Each new row is followed by what is left after taking away its nearest point in the smallest flat space through zero that holds the last named rows.

K29 (5 x 9):
1.033; -1.790; -3.210; -1.053; 1.832; 4.304; -6.412; -0.381; 2.998
-0.410; 4.180; -1.929; -3.335; 0.291; 0.203; 0.345; -0.050; 0.754
-2.919; 1.026; -2.764; 0.274; 1.791; 0.928; -2.217; -0.574; 2.698
4.835; 1.882; -3.322; -6.517; 2.267; 0.304; -3.358; -1.942; 1.748
4.041; -0.322; 4.925; 0.042; 2.222; 4.343; -2.666; -3.559; 4.500
New rows:
-2.960; -3.173; 2.556; -0.258; -2.225; 0.933; -0.877; 2.203; 1.235
-1.729; -1.669; 1.631; -2.667; -1.140; -0.916; -0.425; 0.970; 1.636
2.978; -2.036; 3.136; 0.519; 0.740; 2.380; -0.185; 0.085; -2.327
-0.216; 0.128; 0.144; -0.003; 1.780; 0.689; 0.165; -0.030; -1.424
0.066; 2.825; -1.766; -2.377; -2.083; 3.380; 2.400; 2.092; -0.786
0.377; -0.679; -0.992; 0.045; 0.184; 0.919; 1.671; -0.227; 0.531

K459 (5 x 9):
-1.576; -1.297; 0.179; -4.699; 0.435; 1.751; -0.415; 1.909; -0.153
-3.234; 3.350; 2.227; -4.275; -3.156; -0.536; 0.818; 0.057; -2.937
-0.125; 2.326; 3.909; -1.709; -4.125; -2.803; -6.190; -0.876; -4.323
-3.167; -1.072; 0.816; -6.735; 0.064; -3.172; -3.516; -1.499; -0.907
-3.026; 2.004; -4.134; -3.853; 1.805; 1.208; -1.970; 0.652; -3.679
New rows:
-0.010; -2.203; 0.180; -1.936; -2.598; -3.245; 1.604; -1.817; -2.175
1.234; -2.490; -1.300; -0.362; -1.593; -0.819; 1.453; -0.203; -2.396
-0.417; -2.184; -3.598; 2.138; -1.649; -0.615; 2.096; 0.701; -2.543
-0.432; -3.200; -1.730; 0.576; -2.472; -1.224; 1.121; 0.809; -2.118
-2.559; -0.149; -1.547; 0.085; 3.444; -1.213; -0.487; -1.057; 1.445
-1.454; 0.616; 1.020; 0.759; 1.093; 0.194; -0.609; 0.479; 0.602
-1.024; -0.244; 2.326; 4.318; -2.368; -0.352; 1.751; -1.824; -1.547
-1.939; -2.077; 0.485; 1.215; -0.249; 0.754; 0.189; -0.777; -1.468
-1.533; 2.410; 0.154; -2.970; 3.548; 0.525; -2.412; 0.998; -1.503
0.056; 1.885; 1.844; -0.044; 2.723; -0.037; -0.352; 0.427; 0.541

K481 (5 x 9):
-1.032; -2.421; -1.210; -0.570; 2.377; 0.644; 0.913; -2.780; 2.884
1.608; -0.392; 2.831; 1.213; -0.599; 2.885; 2.731; -2.026; 0.904
1.149; -3.023; -0.699; -0.088; 0.071; -0.100; 1.833; -2.673; 0.560
-3.180; -0.113; 1.122; 2.121; 0.749; -0.587; 1.764; 1.435; -1.425
0.775; 0.388; 3.181; -0.703; 0.488; 0.911; 1.518; -1.342; 0.745
New rows:
-2.918; -2.761; 0.214; -2.655; -1.543; 2.229; -1.664; -3.488; 3.243
-2.893; -1.519; 1.136; -1.496; -3.453; 1.007; -1.596; -0.988; 0.045
-0.227; -2.712; -0.967; -2.844; -0.582; 1.926; 1.046; -2.191; -0.185
-1.358; -0.644; -0.247; -2.158; -0.898; 1.869; 0.213; 0.075; -1.229
1.201; 2.447; -3.080; 1.230; -0.190; -0.392; 2.714; -1.372; 1.136
0.642; 3.148; -1.826; 0.374; 0.317; -1.485; 2.618; -0.829; 0.622
3.001; 1.138; 0.692; -1.629; -3.039; -0.681; 0.910; -2.701; -3.340
-0.982; 1.484; -0.763; -0.489; -0.423; 0.346; 0.292; -1.969; -1.242
-1.630; 2.578; 1.711; -2.312; -2.543; 2.324; 1.551; -1.708; -3.352
-2.485; 1.237; -1.122; -2.523; -1.621; 1.903; 0.653; -2.232; -2.267
0.890; -3.001; -2.265; 3.319; 2.070; 1.833; 0.197; 2.588; 1.665
2.101; -1.675; 0.592; 0.726; 2.079; -0.038; -0.119; 2.743; 0.714

K800, 5 rows:
-0.276; 0.420; 3.695; 0.352; -1.688; -0.783; -2.414; -1.543; 1.822
2.941; -1.570; 3.415; 1.558; 7.334; -4.229; -1.249; 3.897; 1.850
2.786; -3.322; 2.569; 3.733; -1.978; -1.644; -0.550; -1.232; 0.576
1.119; -3.939; 2.328; 3.459; 2.571; -3.278; -2.331; 3.220; -0.300
5.269; -3.061; 1.953; 2.709; 5.495; -1.854; -1.242; -2.972; -0.157
New rows:
-0.171; -0.232; 0.639; 2.496; -4.383; 2.843; -1.707; 2.517; -1.799
1.710; 1.366; 0.794; 0.998; -0.162; 2.726; -1.007; 1.524; -0.881
1.308; -1.494; 1.691; -0.790; 0.929; -2.245; -2.494; -1.349; -3.293
0.983; 0.161; 0.754; -1.902; -0.770; -1.769; 0.158; 0.072; -2.252
2.752; -2.807; 0.225; 0.917; -1.866; 0.902; -0.682; 0.400; -1.477
1.578; -0.386; 0.448; -1.294; -0.513; 1.167; -0.816; 1.003; -0.536

K284:
-3.315; 3.025; 0.463; -3.269; -4.886; -3.403; 4.276; 1.921; -1.888
-2.713; -0.826; -1.392; -1.879; -4.938; -1.123; 2.581; 2.687; -2.682
-2.967; -0.515; 0.209; -1.478; 0.072; -2.685; 1.802; 1.468; -7.334
-0.709; 0.701; -3.881; -1.111; -5.592; 0.818; 1.231; 2.123; -4.131
-3.871; 0.122; -4.102; -4.149; -1.308; -1.613; 2.725; 3.284; -1.941
New rows:
-0.747; 2.422; 1.861; 2.229; -0.987; 1.476; 3.283; -0.552; -3.452
-1.116; 0.590; 0.177; 1.599; 0.838; 2.409; 2.698; 0.128; -0.093
-1.136; 0.805; 1.880; 2.095; -0.975; 1.294; -2.148; -1.935; 0.741
-2.563; 0.653; 0.092; 0.497; -0.334; 0.770; -1.448; -0.802; 0.092
0.858; -0.522; -3.490; -0.955; 0.412; -3.187; -1.997; 1.423; 0.674
1.425; -0.435; -0.974; 0.247; -0.581; -3.604; -1.951; 0.606; 0.332
-2.928; -2.725; 1.792; 1.504; -0.629; 3.425; 3.131; -1.158; -1.017
-2.122; 0.285; 0.298; 0.670; 0.616; 3.595; 2.919; -1.854; -0.252
1.773; 1.591; 0.254; 1.348; 0.587; -2.303; 2.407; -0.520; 0.812
1.499; -0.418; -1.048; 1.515; 0.394; -1.455; 1.960; 0.301; 0.166
1.974; -0.101; 3.242; 0.428; 3.106; -0.795; -0.152; -0.502; -2.592
1.496; -0.196; 0.489; -0.819; 0.257; 0.224; 0.579; 0.987; -0.152

K110:
2.811; 1.842; -1.057; -2.632; 1.262; 0.674; 0.238; -0.894; -4.549
-1.192; -1.810; -3.476; -4.074; -1.619; 0.216; -0.206; -0.705; 0.740
1.588; -0.559; 1.299; -0.239; -1.931; 2.914; 2.302; 1.500; -0.392
1.585; 0.671; -0.158; 1.916; 1.044; 4.625; 6.008; -2.692; -1.764
-0.815; -1.895; -1.061; 3.072; -0.534; 0.288; -0.497; -3.456; -1.450
New rows:
3.532; -2.055; 3.544; 0.061; -0.509; -3.154; -0.827; -2.514; -1.505
2.297; -1.912; 2.395; -1.449; -0.030; -2.510; 1.328; -2.365; 1.081
0.324; 2.493; -1.613; -3.419; 1.523; 1.137; 2.284; -1.924; -2.659
-1.018; 0.620; 0.637; -0.325; -0.536; 0.047; 0.104; -0.342; -0.407
-2.914; 1.291; 2.054; -0.026; -2.748; 3.054; -2.328; 3.169; 0.391
-3.168; 2.288; 0.148; -0.033; -0.449; 2.747; -1.565; 0.322; -0.909
1.273; -1.048; -0.726; -0.098; -3.372; -1.866; 2.047; -0.835; -3.334
0.099; 0.211; -0.112; 0.216; -1.716; -3.103; 2.373; 0.080; -0.780
-2.616; 0.742; 2.476; -1.971; 2.383; 1.188; -2.239; -0.961; -2.325
-3.142; -0.309; 2.618; -1.552; 1.221; 2.283; -1.147; -0.676; -1.027

K601 (5 x 9):
0.590; -0.560; -0.502; 0.987; 0.321; -3.223; -3.168; 2.059; -0.479
-0.864; -0.102; -0.494; 0.067; -0.278; -0.090; 1.179; -1.582; 0.941
-3.313; -2.977; -0.849; 1.226; -0.769; -3.441; -0.766; -1.149; 4.431
-0.628; 1.358; -1.282; 1.806; 1.535; -0.603; -2.419; -1.440; -0.375
-2.541; 2.212; -0.291; -0.092; -1.828; -1.104; 0.258; 5.232; -0.834
New rows:
-0.036; 0.838; 1.155; -1.378; 0.072; 0.111; 3.516; 0.372; -0.779
-0.359; 0.176; 0.967; -0.061; 1.302; -0.668; 0.604; 0.069; -0.119
0.384; 0.570; 2.077; 1.194; 2.790; -0.665; 1.584; 2.158; -0.381
0.030; 0.284; 1.617; 1.439; 2.836; -1.079; 1.958; 0.725; 0.306
-0.228; 1.685; -3.874; 0.578; -2.218; -1.134; 1.575; 1.078; -0.110
0.929; -0.379; -2.139; 0.485; -0.846; 1.087; -0.206; 0.557; 0.702

K815 (5 x 9):
-0.557; 0.346; 4.385; -1.492; 3.816; 0.586; -4.223; 1.873; 3.413
0.143; -0.501; 1.415; 0.769; 1.854; -2.923; -3.439; 3.900; 3.424
-0.414; 3.438; -0.864; 2.054; -0.034; -3.659; -1.935; 3.256; 7.334
-0.306; 1.486; 4.094; 3.550; -3.913; 1.335; -0.557; 3.287; 0.411
0.723; 0.746; 0.979; 1.147; 0.012; -2.647; -1.271; 3.914; -1.098
New rows:
-1.843; 0.120; 1.676; 1.796; 0.227; 2.361; -0.908; -1.315; -0.468
-1.363; 0.299; -0.362; 1.659; 0.874; 0.016; -0.754; -0.616; -0.638
-0.601; -2.590; -0.881; -1.776; 1.328; -1.805; 2.605; 0.873; 1.862
-0.741; -0.730; 1.012; -1.348; 0.245; -0.412; 2.949; 1.317; 0.786
-0.773; -3.146; 1.749; 2.435; 2.983; -0.598; 5.134; 1.747; -2.240
-1.325; -0.764; 1.566; 2.068; 3.434; -0.279; 5.045; 1.013; 0.647
-1.957; 1.200; -0.277; 2.051; -1.290; -5.134; 3.641; 3.131; -0.955
-2.795; -0.588; 1.624; -0.114; 0.752; -1.623; 2.712; 0.095; 0.208

K544 (5 x 9):
1.750; -2.787; -5.662; -5.250; 2.892; -3.687; 0.443; 3.981; -0.307
-0.646; -1.428; -0.475; -1.100; 2.106; -0.631; -5.173; -2.401; 0.015
4.251; -0.104; -7.334; 2.279; -0.528; -4.576; -1.591; 3.640; -0.499
-2.255; 0.160; -3.444; 0.240; 1.200; -5.188; -1.646; 1.083; -0.022
3.120; -3.035; -4.219; -2.235; 1.781; -1.718; -1.761; 4.315; 1.140
New rows:
1.832; -0.687; -0.760; -3.066; -3.451; 2.447; -1.395; -3.318; 2.381
-0.381; 0.044; -1.375; -1.947; -3.716; -0.115; -0.233; -1.467; 3.083
-2.479; -1.636; -0.621; -2.976; -2.989; 0.561; 0.015; -1.888; 1.231
-1.130; -1.336; -1.527; -1.265; -3.854; 0.370; -0.226; -1.002; 1.423
-2.589; 3.196; 3.098; 3.448; 1.733; 0.733; -3.093; -1.309; 1.540
0.458; 2.310; 0.122; 0.122; 2.248; 0.495; -0.162; 0.614; 0.251

K639, 5 rows:
-1.588; -0.312; 0.527; -1.093; 1.243; -3.516; 1.540; 0.180; 4.884
1.596; 1.342; -0.299; -1.301; -0.876; 3.914; -0.691; 0.469; -3.544
0.623; -2.634; 1.016; 1.153; 1.003; 0.388; 0.868; 2.074; 0.237
-4.548; 2.161; 1.304; 2.715; 0.538; 2.555; 0.421; 2.141; 0.242
-2.890; -2.640; -0.248; 0.233; 1.299; -2.629; 0.759; 2.567; 0.023
New rows:
-2.356; 1.555; 0.716; 0.766; 0.926; -1.020; 1.468; 0.113; 0.200
0.219; 0.555; 0.532; 0.185; 0.609; -0.517; 1.211; -0.337; -0.806
-0.690; 0.060; -0.255; 4.733; -2.371; -1.604; -0.095; -1.155; 2.286
0.217; 0.058; -0.830; 0.338; -2.093; -0.109; 0.554; 0.972; 0.483
1.910; -3.037; 5.630; 2.972; -3.460; 2.130; -2.009; -0.426; -1.981
-0.974; -1.050; 4.384; -1.337; -3.119; -0.563; -1.360; -0.224; -0.330
2.898; 0.098; 2.702; 2.668; 0.887; -0.074; -3.055; -2.406; 1.932
0.110; 0.240; 1.614; -0.483; 1.424; -0.381; -2.639; 0.241; -0.044
3.684; -1.528; 3.241; -0.815; -1.096; 0.890; -1.065; -0.356; 2.838
-0.414; -0.592; 1.843; -0.717; -1.367; -0.106; -1.923; 0.316; 0.334
3.205; -1.351; 1.068; 3.498; 2.096; -0.736; -3.337; 0.425; 4.233
0.728; 0.630; -0.639; 0.075; 1.642; -0.118; -3.854; 1.577; 1.017

K229, 5 rows:
1.233; -2.380; 2.795; -0.516; 0.677; 1.345; 4.816; 1.185; 2.040
-0.521; -2.188; -1.850; -4.838; -1.511; 1.573; -1.706; 0.839; 0.637
-4.382; -0.322; -0.167; -0.285; 0.132; -3.277; 3.660; -0.177; -4.905
-0.306; 1.856; -4.618; 3.734; 0.247; 3.986; 1.846; -1.084; 3.018
-1.854; 0.499; -0.913; -1.712; -1.900; -4.965; -3.854; -0.192; 4.340
New rows:
-0.668; -0.827; 2.102; 3.107; -1.978; -0.096; 1.087; -3.358; 3.510
-0.969; -1.490; 1.421; 0.836; -2.255; 0.947; -0.391; -3.162; -0.005
2.458; -2.931; -3.407; 0.043; 3.358; -1.289; 0.987; -2.328; -3.008
2.856; -3.002; -2.870; -0.086; 2.989; -2.361; 0.333; -2.191; -0.266
-0.001; -0.528; -3.099; 0.114; -0.818; -0.733; -3.460; -0.058; 1.181
0.486; -1.393; -0.722; 0.752; 0.167; -0.521; -0.212; 0.399; -0.182
-0.197; 1.792; 2.622; 0.658; 2.667; 0.049; 0.231; -3.402; -3.440
-0.763; 0.711; 0.886; -1.328; 1.480; 0.581; 0.054; -3.002; 0.483
-0.249; 2.716; -2.891; 1.873; -0.319; 2.198; 0.906; 3.152; -1.617
0.245; 1.592; -0.379; 0.127; -0.699; -0.146; 0.235; 3.848; -0.202

K839, 5 rows:
0.417; 2.156; -2.845; -2.047; -0.565; 1.419; -3.372; -2.911; 0.309
-0.110; -0.347; 0.646; -3.170; -0.843; -2.011; 2.797; -2.974; 0.477
-2.693; -0.448; -0.622; 0.043; 0.839; -2.752; 2.155; -1.414; -1.853
-0.552; -0.164; -0.478; -4.265; 1.946; 0.937; 0.646; -0.125; 3.273
-0.992; -1.056; -2.121; 0.312; 5.095; -1.815; 1.877; -4.994; -0.032
New rows:
-1.456; 0.084; -2.684; 0.203; 0.150; 1.571; 1.397; -2.689; 1.116
-0.963; -0.204; -1.219; 1.065; -1.262; 1.800; 1.632; -0.516; 0.930
0.301; -1.648; 2.144; -0.378; -0.092; -2.503; 0.389; -6.137; 1.028
-1.458; -1.045; 1.810; 0.389; -0.230; -0.641; -1.909; -0.961; 1.133
-0.824; -1.378; 2.739; -3.439; 2.503; -0.860; 1.326; 0.717; 1.178
0.030; -0.160; 1.669; -0.814; 0.918; -0.388; -1.303; -0.137; -1.002
-0.009; -1.485; 2.248; 4.084; -2.355; -2.888; 6.286; 0.220; 1.757
-0.886; 0.984; -1.569; 1.942; -1.515; -0.059; 1.384; -0.267; 2.836

K525:
-1.817; 3.409; 2.307; -1.090; -0.573; -2.730; -2.883; 3.265; -0.980
0.320; -3.063; -3.133; -0.214; -1.219; 4.324; -2.547; -1.553; -1.626
1.323; 2.756; -0.967; -1.935; 0.886; -0.914; -3.160; 2.735; 3.203
0.822; 6.459; -3.128; -0.985; 3.640; 0.863; -0.482; -0.617; -2.063
-2.013; -0.295; -1.727; 0.728; -2.940; -3.383; -1.219; 3.568; 2.481
New rows:
3.088; -2.246; 2.762; -0.125; 2.227; 0.651; 1.251; 3.460; -3.545
2.602; -1.702; -0.575; 0.472; 1.560; -0.038; 1.174; 4.325; -2.476
0.637; 3.078; 0.112; -0.147; 0.827; -2.686; 2.340; -3.376; -1.289
0.700; 0.289; -0.208; -0.844; -1.187; -1.585; -0.691; -2.201; -0.036
-2.694; 2.650; 3.131; -2.950; -1.629; 0.087; 1.528; -2.041; 1.778
-2.631; 1.686; 0.373; -2.684; -2.272; 1.310; 0.875; -2.321; 1.975
-3.270; 1.223; -1.660; -2.317; 1.333; -0.476; -2.649; -0.858; 1.445
-3.156; -0.411; -0.156; -1.608; 1.302; -0.485; -0.601; -2.067; 1.313

K391:
-0.583; -1.345; 1.283; -0.392; 0.783; -2.569; 2.279; -0.381; -2.854
1.320; -1.788; 4.506; 3.412; 5.442; -2.753; -1.994; 2.065; -0.143
-0.005; -0.450; -0.586; -2.605; 5.053; -1.126; 0.541; 1.221; -0.292
-1.432; -1.473; -0.121; 2.620; 4.171; 1.681; -2.214; 1.194; -0.291
1.789; -1.267; 0.839; 3.197; 5.573; -1.547; -0.741; 0.708; 0.752
New rows:
2.566; -0.051; -4.262; 0.278; -0.345; -0.596; -0.785; -3.051; -0.012
0.955; -0.594; -0.945; -0.614; -0.203; -0.920; -2.460; -1.205; -1.286
-2.495; 0.515; 4.053; -2.112; -1.051; 2.614; -0.922; 0.951; 4.552
-1.870; -0.829; 1.927; -0.090; 0.526; 1.030; 2.324; -1.149; 2.878
1.264; -0.066; 0.815; -0.684; 0.617; -0.124; 2.414; -0.956; -0.868
0.641; 0.119; 0.929; -0.158; 0.339; 1.386; 0.788; -0.373; -0.223
-0.963; 0.536; -0.322; -0.431; -3.287; 1.959; -2.665; 1.664; 0.677
0.272; -0.418; -0.758; 0.088; -0.400; -0.535; -0.374; 0.936; -0.263
1.043; 0.780; 3.972; -0.655; 1.864; 0.497; -1.517; 2.448; 3.275
-0.362; -0.108; 0.966; 0.083; 0.241; 0.992; 1.480; 0.072; 0.893

K265, 5 rows:
-0.369; -2.027; -0.024; -0.458; -0.717; 2.933; -0.233; 0.406; -0.403
-3.129; 0.768; 3.713; 0.906; -0.515; 0.700; 1.973; -2.480; -1.081
1.084; -2.854; -0.268; 0.136; -0.282; 2.609; 0.353; -1.097; -1.558
-0.008; 0.070; -1.915; -2.976; 0.262; 0.666; 1.490; 1.252; -1.727
-2.197; -0.200; 2.747; 1.871; 1.932; 3.294; 1.832; 0.859; -3.182
New rows:
3.031; 0.032; -0.359; -5.134; -1.707; 1.875; 0.091; -1.865; 3.790
2.486; 1.544; 1.808; -1.572; 1.436; 1.899; 0.722; -0.554; 1.927
1.351; -1.155; 4.590; -0.745; -0.315; -1.626; -0.551; 1.319; -5.134
1.395; -1.196; 3.652; -1.702; -1.742; -2.127; -2.165; 1.940; -2.718
-1.732; -0.181; 0.764; 2.534; 1.446; -1.021; 3.986; -1.724; -0.480
-0.987; -1.119; -1.315; 1.088; 0.388; -0.309; 2.091; 0.200; 1.431
-0.405; -1.151; -2.404; 0.438; -2.695; -0.315; -0.407; 0.860; -0.232
-0.941; -0.287; -1.269; 1.505; -1.780; -0.730; 0.306; 0.609; -1.039
3.220; 4.740; -2.198; 1.740; 0.556; -5.134; 0.010; 3.676; -0.027
0.945; 0.868; 0.052; 0.994; -2.397; 0.114; 0.734; 0.953; -0.735
0.926; -0.228; 1.272; 0.247; 0.893; -1.387; 3.837; 3.891; 1.439
1.310; -1.746; 1.500; 0.194; -0.528; -0.844; 3.536; 1.945; 1.981

K157, 5 rows:
0.898; 1.913; 3.682; 2.846; -2.062; 2.577; -0.627; 2.393; -1.159
-0.124; -0.541; 0.404; -1.117; -2.260; 0.649; 3.207; -1.910; -1.693
-0.766; -1.761; 1.666; -2.049; -2.880; 2.811; 0.814; 3.288; -2.213
-1.470; -1.807; -1.435; -1.748; -1.608; 2.146; -0.439; -1.035; -1.000
-2.415; -1.224; -1.049; -4.017; -1.708; 1.144; -0.874; 0.304; 0.171
New rows:
-3.279; 0.468; 3.851; -1.000; 0.504; -2.208; -2.939; 0.564; 1.473
-2.090; -1.834; 2.648; 0.541; 0.651; -1.324; -0.851; -1.074; -0.763
-0.634; -1.007; 1.436; -3.339; 1.705; 0.410; 1.468; 0.569; 1.161
-0.023; -0.396; 1.440; -0.676; 1.778; 1.559; 0.491; -0.692; 0.853
-1.702; -1.124; -3.024; -1.506; -1.716; -4.560; -2.445; -0.428; 0.037
-0.312; -0.500; -0.855; 1.118; -2.754; -3.156; -1.448; 0.419; -1.508

K62, 5 rows:
2.482; -0.160; 2.028; 2.075; 4.361; 0.675; -1.958; 1.226; -3.090
1.052; -0.659; -0.492; 2.476; -2.844; -0.756; -1.736; 1.321; -2.995
2.603; 0.324; 6.604; 2.491; 7.334; -3.380; -3.165; -2.397; -0.232
3.400; 0.108; 3.593; 2.456; 2.482; -0.586; -2.601; -3.705; -4.658
0.679; 3.863; 2.256; 4.152; 4.294; 1.775; -2.028; -0.841; 1.175
New rows:
0.513; -0.106; -4.613; -0.382; 3.308; -1.770; 2.032; 0.654; -0.076
0.729; 0.625; -3.938; 1.145; 1.787; -2.616; 1.082; -1.017; -0.401
0.166; -1.417; 1.503; 0.523; 2.881; -0.830; -0.268; -1.783; -3.103
-1.635; -0.435; -0.396; 0.745; 0.598; -0.324; 0.439; -0.375; -0.704
-0.291; 0.536; 2.655; 0.265; 3.914; 0.222; -0.863; -1.148; 0.940
-0.792; -0.336; 0.386; -0.038; -0.046; 0.379; -0.389; -0.031; -0.139
